There are 11 hidden switches. A switch that is on adds its own fixed numbers to the row, and there is some noise. The rows also spread widely along 13 directions, which tell nothing about the answers.
In the rows, zero is written as 128.
Some rows, each with its switches (1 for on, 0 for off) after it:
[123 124 148 110 141 152 122 121 118 115 130 120 148 140 124 135 155 137
 107 119 165 137 145 140 146 138 150 101 109] => 1 1 1 0 0 0 0 0 1 1 0
[148 138 133 123 132 122 117 128 127 122 123 117 163 132 151 139 147 130
 145 134 153 132 146 158 154 136 134  80 126] => 1 0 0 0 1 0 0 0 0 1 1
[142 117 140 122 141 131 148 136 142 103 156 135 145 157 134 130 172 129
 123 116 133 128 161 186 143 137  92 129 159] => 1 1 1 0 0 0 0 1 0 1 0
[133 183 118 104 137  99 119 125 163 159 101 145 143 103 174  99 115 124
  94 150 153 122 179 115 104 153 195 147 190] => 0 1 1 0 0 0 0 0 1 0 0
[146 157 125 130 149 124 146 143 132 130 125 144 112 112 187  92 129 113
 142 172 120 148 166 138 131 154 107 145 135] => 1 0 0 0 1 1 1 1 1 0 0
[135 151 121  91 105 123 130 134 177 123 183 112 155 133 121 126 171 140
 126 118 157 149 160 155 159 137 115 124 128] => 0 1 1 1 1 1 0 0 1 0 1
[127 134 134  97 139 116 131 169 187 137 146 136 134 120 126 156 130 116
 146 119 126 101 122 134 115 128 123 146 126] => 0 1 1 1 0 0 0 0 0 1 0
[171 124 137 116 102 100  92 158 129 140 166 152 120  53 176 131 111 152
 143 129 112 110 106 119 101 105 108 172 195] => 0 0 0 1 0 0 1 0 0 1 1
[136  91 123  83 124 142 116 152 137 137 196 125 133  89 146 141 170 124
 146 130 157 172 162 155 135 143 129 145 149] => 1 1 1 0 1 0 0 0 0 1 0
[111 122 150 140 157 204 140 129 186 133  94 133  88 114 147 104 170 117
  84 130 139 121 170 151 141 107 129 159 128] => 0 0 0 1 0 0 0 1 0 0 0
[130 151 136 111 138 127 162 157 196 125 164 121 124  84 125 107 146 137
 120 134 126 108 125 115 127 102 120 179 108] => 0 1 1 0 1 0 0 1 0 0 0
[111 162 176  71 185  91  84 151 111 150 119 222  84 141 162 105  45 121
  79 119 144 120 126  95 101 172 151 138 221] => 1 1 1 0 0 0 0 1 0 1 0
[125 112 152 139 148 206 115 128  88 105 140 155  69 146 154 109 124 147
  97 143 107 166 140 133 137 132  90 141 112] => 1 1 1 1 1 1 0 0 1 0 0
[132 148 116  97 129  55 185 149 158 180 152 132 143  63  83 127 185 151
 184 165 174 139 115 123 167 107 136 111 116] => 1 1 0 0 1 1 0 0 0 1 0
[133 106 148 105 148 134 109 148 146 164 142 152 136 137 119 131 164 140
 139 137 156 168 152 165 160 131  92 104 165] => 1 1 0 0 1 0 0 0 0 0 0
[ 99 152 114 108  94 134 140 164 140 138 150 139  80 116 135 151 153 110
 126 120 117 126 119 136 107 119 147 141 125] => 0 1 1 1 0 0 0 1 0 0 0
[127 132 162  94 164  98 131 150 135 118 124 166 122 182 120 148 129 110
 147 119 146 123 143 179 150 176 101  85 142] => 0 1 0 1 0 0 0 0 1 1 0
[171 139 177 100 168 153 110 133 148 104 188 137 146  91 167  67  84 171
  99 153 126 143 141  85 152 152  91 182 109] => 1 1 1 0 1 1 0 0 1 0 0
[133 195 126  98 114 130 136 137 152 108 163 142  96 133 178 128 128 110
 123  96 116  91 139 171 141 155 109 133  98] => 0 0 1 1 0 0 0 0 0 1 0
[125 161 127 103  94 163  76 142  98 122 146 138 125 185 182 144 115 119
 110 107 114 153 143 156 127 173 125  89 120] => 1 0 1 1 0 0 0 0 0 0 0
[139 141 138 128 124 174 113 104 109  49 164  99 138 128 175 118 119 136
  92 101 129 103 152 146 127 144 160 144  96] => 0 0 1 0 0 1 0 0 0 1 0
[125 148 129 104 113  93 173 142 168 125 149 120 144 125 118 127 145 128
 144 132 132 130 128 124 110 143 167 149 128] => 0 1 0 0 0 0 0 0 0 1 1
[106 130 138  79 127 164 108 164 188 187 149 128 131 128 140 122 156 114
 126 144 145 181 162 120 131 147 129 140 113] => 1 0 1 0 0 0 0 1 0 0 0
[122 157 165 102 139 145 176 102 112  85 141 110 141 104 121 103 151 153
 109 128 174 125 127 108 173 144 167 114  40] => 1 0 1 0 0 0 0 0 1 0 1
[139  85 162 109 183 163  89 177 199 134 100 117 178 132 157 146 116  89
 138 153 141 135 174 132 119 158 127 139 138] => 0 0 0 1 0 0 0 1 1 0 0
[131 166 154 112 178 127  99 140 171 156 114 181  70  51 150 125 117 140
  94 104 161  51 118 143 159  67  93 146 148] => 0 0 1 0 1 0 0 0 1 1 0
[131 117 152 124 147 212  82 118 110  77 134  95 125 147 189 114 135 114
  91 134 147 159 185 162 149 162 135  95  83] => 0 0 1 0 1 0 0 1 1 1 0
[133 127 123 141 109 168 120 144  98  83 140 111 116 125 170 176 141 100
 131 101 110 104 122 169 118 125 130 127  86] => 1 0 0 0 0 0 0 0 1 1 0

New rows, each followed by its switches (1 for on, 0 for off):
[151 135 153 100 167  90 128 144 139 132 129 146 180 135 134 130 123 137
 150 147 151 121 148 138 147 161 130 103 150] => 1 1 1 0 0 0 0 0 0 0 0
[144 122 158  85 108 115  63 175 118 154 166 151 146  95 157 131  92 152
 128 134 124 150  95  74 105 124 115 136 165] => 1 0 1 1 0 0 1 1 0 0 1
[110 159 127  98 116 136 127 156 171 162 155 149  88 101 145 113 147 133
 119 125 133 128 133 123 126 112 111 160 134] => 0 0 1 1 0 1 1 1 0 0 0
[141 163 151  84 117 146  89 121 141 144 203 163  98 130 147  86 139 165
  73 100 150 160 151 147 168 132  69 150 160] => 1 1 1 0 1 1 0 0 1 1 0
[133 131 136 112 102 116 136 122 126 120 146 113 155 129 104 138 165 163
 129 129 153 137 121 135 144 119 148  91 123] => 0 1 1 1 0 0 0 0 0 1 1
[138 118 157  91 134 178  95 124 146 112 174 135 139 117 177 116 141 129
  97 105 152 144 176 155 148 156 123 152 146] => 1 0 1 0 0 0 0 0 0 0 1
[129 171 135  91 117  99 169 132 179 118 165 129 134 140 134 123 163 116
 143 104 148 115 149 176 152 158 124 127 113] => 0 0 0 0 0 0 0 0 0 1 1
[139 115 122 142  87 160 124 148  96 138 149 131  82 126 162 124 132 144
 135 163  74 177 119 121  89 134 127 153 134] => 0 1 0 1 0 0 0 0 0 1 0
[127 136 134  69 160 128 101 155 193 129 154 153 153 105 179 146 116  80
 122 101 165 108 184 151 123 168 149 175 176] => 1 0 1 0 0 1 0 0 1 0 1
[143 156 123  86  87 115 153 138 113 155 180 121 127  55 156 105 160 155
 151 169 143 165 130 106 151 148 150 132  90] => 1 0 1 1 0 0 0 0 0 0 0
[133 110 160  94 138 162  98 168 148 107 150 124 121  93 170 157 106  97
 150 129 127 123 127 122 127 156 130 144  84] => 0 0 0 1 0 0 0 0 1 0 1
[139 138 141 121 130 106 129 146 124 141 127 152  97  86 159 132 148 124
 153 148 137 115 132 159 142 120 121 108 151] => 0 0 0 0 0 0 0 1 0 1 1
[119  98 121 109 151 133 145 140 147 117 139 135 122 130 127 129 146 112
 130 140 150 161 171 142 105 151 177 158 179] => 0 1 0 1 1 1 0 0 0 1 0
[146 146 144 121 125 108 149 133 141 138 123 139 140 130 150  88 143 142
 107 154 131 157 149 114 118 148 131 142 175] => 1 1 0 1 0 0 1 1 1 1 1
[133 112 146  99 143 124 156 131 140 130 145 145 145 156 134 113 146 126
 134 140 147 172 164 145 123 173 148 142 164] => 1 0 0 0 0 0 0 0 0 1 1
[119 173 145 113 163 118 185 120 141 147  93 151 115  87 145  82 123 144
 110 175 142 121 138  79 129 145 187 149 113] => 1 1 1 1 0 0 0 0 0 0 0
[110 141 145  86 185  95 145 157 167 139 111 168 125 100 120 145 123  97
 131 114 180 100 143 136 136 136 156 144 159] => 1 0 0 0 1 0 0 0 1 0 0
[143 136 168 141 153 124 138 134  99  87 150 174  66  86 114 126 113 168
 112  96 120  64  71 144 142  68  83 148 138] => 0 0 0 0 1 0 0 0 0 1 0
[133 130 145 109 124 148 170 111 151 113 168 129 138 104 132  84 186 154
  84 123 164 155 173 142 146 127 150 172 163] => 1 0 1 0 0 0 0 1 0 0 1
[136 144 132 129 127 130 103 139 116 115 131 131 134 130 150 126 123 131
  98 121 130 128 131 137 121 122 138 116 163] => 1 1 0 0 1 0 0 1 0 1 0
[132 154 132 157 105 140 181 113  70 118 109 128  79  73 129 119 184 165
 129 144 133 111  95 135 158  82 123 113  77] => 1 0 0 1 0 0 1 0 1 0 0
[164 125 148 117 136 151  84 166 133 146 140 146 133  89 184 129  88 139
 124 154 100 127 121  94 107 128 108 169 144] => 1 0 1 1 0 0 0 0 1 0 0
[123 208 131  96  92  97 148 125 111 109 172 112  98  62 133  92 125 161
  90 128 148 114  91  78 137 111 175 132  75] => 0 1 1 0 1 0 0 1 1 1 0
[113  88 151  88 157 175  70 159 132 170 151 171  90 135 168 139 121 109
 131 142 134 181 162 142 123 163 107 136 159] => 1 1 1 0 0 1 0 0 0 1 0
[123 137 143 109 136 154 128 136 165 151 112 136 124 139 148 119 145 117
 110 136 142 153 156 133 132 151 134 129 131] => 1 1 0 1 0 0 0 0 1 1 1
[143 106 159 114 154 169 107 129 120 104 162 140 117 121 148 118 143 150
 107 122 141 141 143 155 160 130  91 123 129] => 1 1 1 1 1 0 0 0 0 1 0
[144 156 165 102 152  77 128 153 153  80 147 151 168 216 100 154 100 133
 135  79 120  75 103 176 142 158  78  95 143] => 0 1 0 1 0 0 0 0 0 1 0
[146 118 155 101 151 142 161 139 152  98 176 130 143  77 142 112 137 139
 113 122 144 118 144 120 131 135 136 202 121] => 1 0 1 0 0 0 0 0 1 0 0
[143 144  99 117 116 121 146 151 145 127 159 122 145 127 161 126 137 124
 151 143 114 146 145 131 104 141 130 155 139] => 1 0 1 1 1 1 1 0 0 1 0
[116 150 125  64 112 105 140 144 162 119 177 148 129 161 123 141 147 108
 107  81 160 132 161 166 115 166 149 153 173] => 0 0 1 1 0 0 0 0 1 1 0
[123 160 136  87 107 121  79 162 138 171 132 139 135  92 165 136 107 124
 125 144 140 141 117  87 119 134 159 112 137] => 1 0 1 1 0 0 0 1 0 0 1
[162 156 153 124 138 124 121  90 102 100 146 142 127 112 164  64 151 178
  79 147 157 128 174 159 173 138 121 110 183] => 0 1 1 1 0 1 0 1 0 1 0
[132 122 127 126 101 116 127 137 113 143 151 142 129 170 121 107 152 161
 120 145 123 196 135 123 113 127 119 121 195] => 1 1 0 1 1 1 1 1 0 1 1
[116 164 153 100 152 133 140 133 123 128 141 155  84 100 143  95 104 146
 117 145 140 131 122 100 133 137 147 136  98] => 0 0 1 0 1 0 0 0 0 0 0
[115 100 106 121 108 134 153 150  94 172 149 150  68  87 115 165 201 131
 163 148 147 170 128 164 132  90 122 121 140] => 1 0 1 0 1 0 0 0 1 1 0
[139 145 138 115 130 114 129 156 132 143 132 135 121  88 153 133 135 123
 146 143 130 116 120 133 138 123 123 121 122] => 1 0 0 0 0 0 0 1 0 1 0
[135 134 169  76 146 139 118 149 120  96 197 145 123 145 157 129 106 125
 137 111 127 136 129 143 151 187  91 122  85] => 1 1 1 0 0 0 0 0 0 1 0
[151  84 134 134 112 125  75 152  46 119 150 177  95 109 162 168 127 133
 139 111 123 148 118 167 108 108 100 124 223] => 1 0 0 0 1 0 1 0 1 0 1
[154 125 165  91 141 163 111 153 176  98 182 103 156  66 178 136 133 123
 148 106 141  90 125 133 167 136  81 141  47] => 1 0 1 1 0 0 1 0 0 1 1
[112 128 105 128 130 146 144 150 120 117 133 130 104  90 163 148 149  95
 137 146 124 123 149 137 105 130 172 153 131] => 1 1 1 0 0 1 0 1 0 0 0
[124 159 117 144 153 128 210 115 158  95  95 111 128 146 132 102 144 114
 120 152 130 124 161 131 105 145 187 155 105] => 0 0 0 0 1 0 0 0 1 1 0
[154 135 142 135 147 106 165 158 144 116 123 142 162 190 123 122 120 139
 133 152  97 136 128 128 104 143 104 142 162] => 1 0 1 1 0 0 0 1 1 1 0
[126 173 127  96 106 133 121 136 135 123 174 131 122 100 162 122 129 123
 118 112 136 124 135 134 143 151 140 143 110] => 1 1 0 0 0 1 0 0 0 0 0
[123 146 159 110 157 151 147 125 123 118 140 178  77 117 156  82 133 133
  90 133 138 136 155 144 150 146 117 161 165] => 1 0 0 1 0 1 0 1 0 0 0
[120 144 102  93  68 124 109 139 138 145 181 124 145 119 144 140 167 134
 101  90 141 153 148 139  97 127 161 160 182] => 1 1 1 0 0 0 1 0 0 0 0
[141 143 147 127 124 151 124 145 132  99 130 118 140 140 162 124 127 120
 115 139 113 134 133 131 134 150 121 121 107] => 1 1 0 1 0 0 0 1 1 0 1
[134 154 134 109 143 111 145 167 168 153 117 119 136  85 148 138 139 110
 171 172 135 113 134 121 137 132 131 118  80] => 0 0 1 0 0 0 0 1 1 0 0
[156 140 144 104  97  84 104 173 104 155 163 141 136 117 148 139 113 138
 166 164 105 161  96 110 125 144  99 104 132] => 1 1 0 0 0 0 0 1 1 1 1
[106 120 158  84 133 140 115 160 121 172 146 200  54 112 141 136 128 118
 134 126 134 156 120 136 131 144 109 143 165] => 1 0 0 1 0 0 0 0 0 0 1
[125 130 128 117 133 127 114 145 125 128 126 152 121 126 146 151 147 120
 128 124 141 117 139 152 130 119 131 114 172] => 1 0 1 1 0 1 0 1 0 1 1
[136 161 126 109 133 110 144 129 102 121 140 149 114 119 172 134 141 112
 159 153 136 133 156 160 153 169 129  98 113] => 1 1 1 0 0 1 0 0 1 0 1
[121 115 112  96 102 127 124 149 141 142 150 119 148  69 124 163 165 129
 132 125 168 138 135 111 120 106 183 155 147] => 1 0 1 1 0 1 0 0 1 0 1
[124 125 138  96 136 137 133 146 160 109 136 115 151 144 148 122 145  97
 111 136 150 152 180 145 120 179 166 143 150] => 0 1 0 1 0 0 0 1 1 0 0
[114 138 128  97 147 118 138 139 116  87 141 153 128 180 153 164 133  82
 144 105 148 125 171 185 132 190 143 111 145] => 1 1 1 0 0 1 0 0 1 0 1
[124 158 136 111 102 120 121 155 176 136 162 144 109 131 110 145 124 137
 119  91 114  98  95 128 113  92 102 170 131] => 0 0 0 0 0 1 0 0 1 1 1
[104 151 142 103 124 163 118 146 165 130 125  88 137 125 144 124 130 107
 121 140 144 145 137 102 127 151 178 110  49] => 0 0 0 0 0 0 0 1 0 1 0
[134 121 131 117 130 134 145 156 134 132 144 130 126 137 142 129 146 126
 158 163 118 166 134 129 128 138 114 113 119] => 1 0 1 1 1 0 0 1 0 1 1
[157 138 178  95 143 114  75 117 118 132 143 146 186 177 105  79 100 208
  80 134 161 165 135 102 149 142 123  89 188] => 0 0 1 1 1 0 0 0 0 0 0
[128 115 149 111 165 128 140 133 151 143 133 156 123 105 126 108 139 148
 123 151 149 133 158 126 128 129 144 159 169] => 0 1 1 0 0 1 0 0 0 0 0
[144 152 135 102 110 100 157 118 109 125 157 136 119  81 139  84 163 161
 101 163 159 153 154 125 143 139 161 142 171] => 0 1 1 1 0 0 0 1 1 0 0
[144 166 101 122  76  62 148 171  87 152 153 155 114 130 147 138 112 142
 156 167  73 149  89 100  72 129 144 136 182] => 1 1 1 1 0 0 0 1 0 1 0
[119 107 149 115 130 181 123 135 108 112 140 126 117 129 136 137 150 134
 107 128 139 153 138 128 138 137 137 127  98] => 1 1 1 1 0 0 0 0 1 0 0
[106 143 137  71 122 149  97 152 146 188 160 197  62 127 148 143 174 117
 117  94 163 149 162 196 170 137  76 112 175] => 1 0 1 1 0 0 0 0 0 0 0
[121 117 150 129 137 204  72 130 116  85 126 116 127 125 183 159 118 113
  98  80 133 100 130 141 124 120 135 119  89] => 1 0 1 0 0 0 1 0 0 1 1
[163 134 119 119 114 117  79 153 223 152 124  88 247 179 124 132 123 145
 105 125 131 133 162 121  94 124 139 152 197] => 0 0 0 1 0 1 0 0 1 1 0
[136 144 136 116  98 105  46 193 122 127 155 133 138 146 124 197  65 127
 162 108  90 105  52 105 103 104  95 100 113] => 0 1 0 0 1 1 0 0 1 0 1
[135 142 158  99 140 119 134 139 153 119 161 146 134 117 141 118 125 144
 121 108 134 112 121 121 128 131 109 149 127] => 1 1 1 0 0 0 1 0 0 1 1
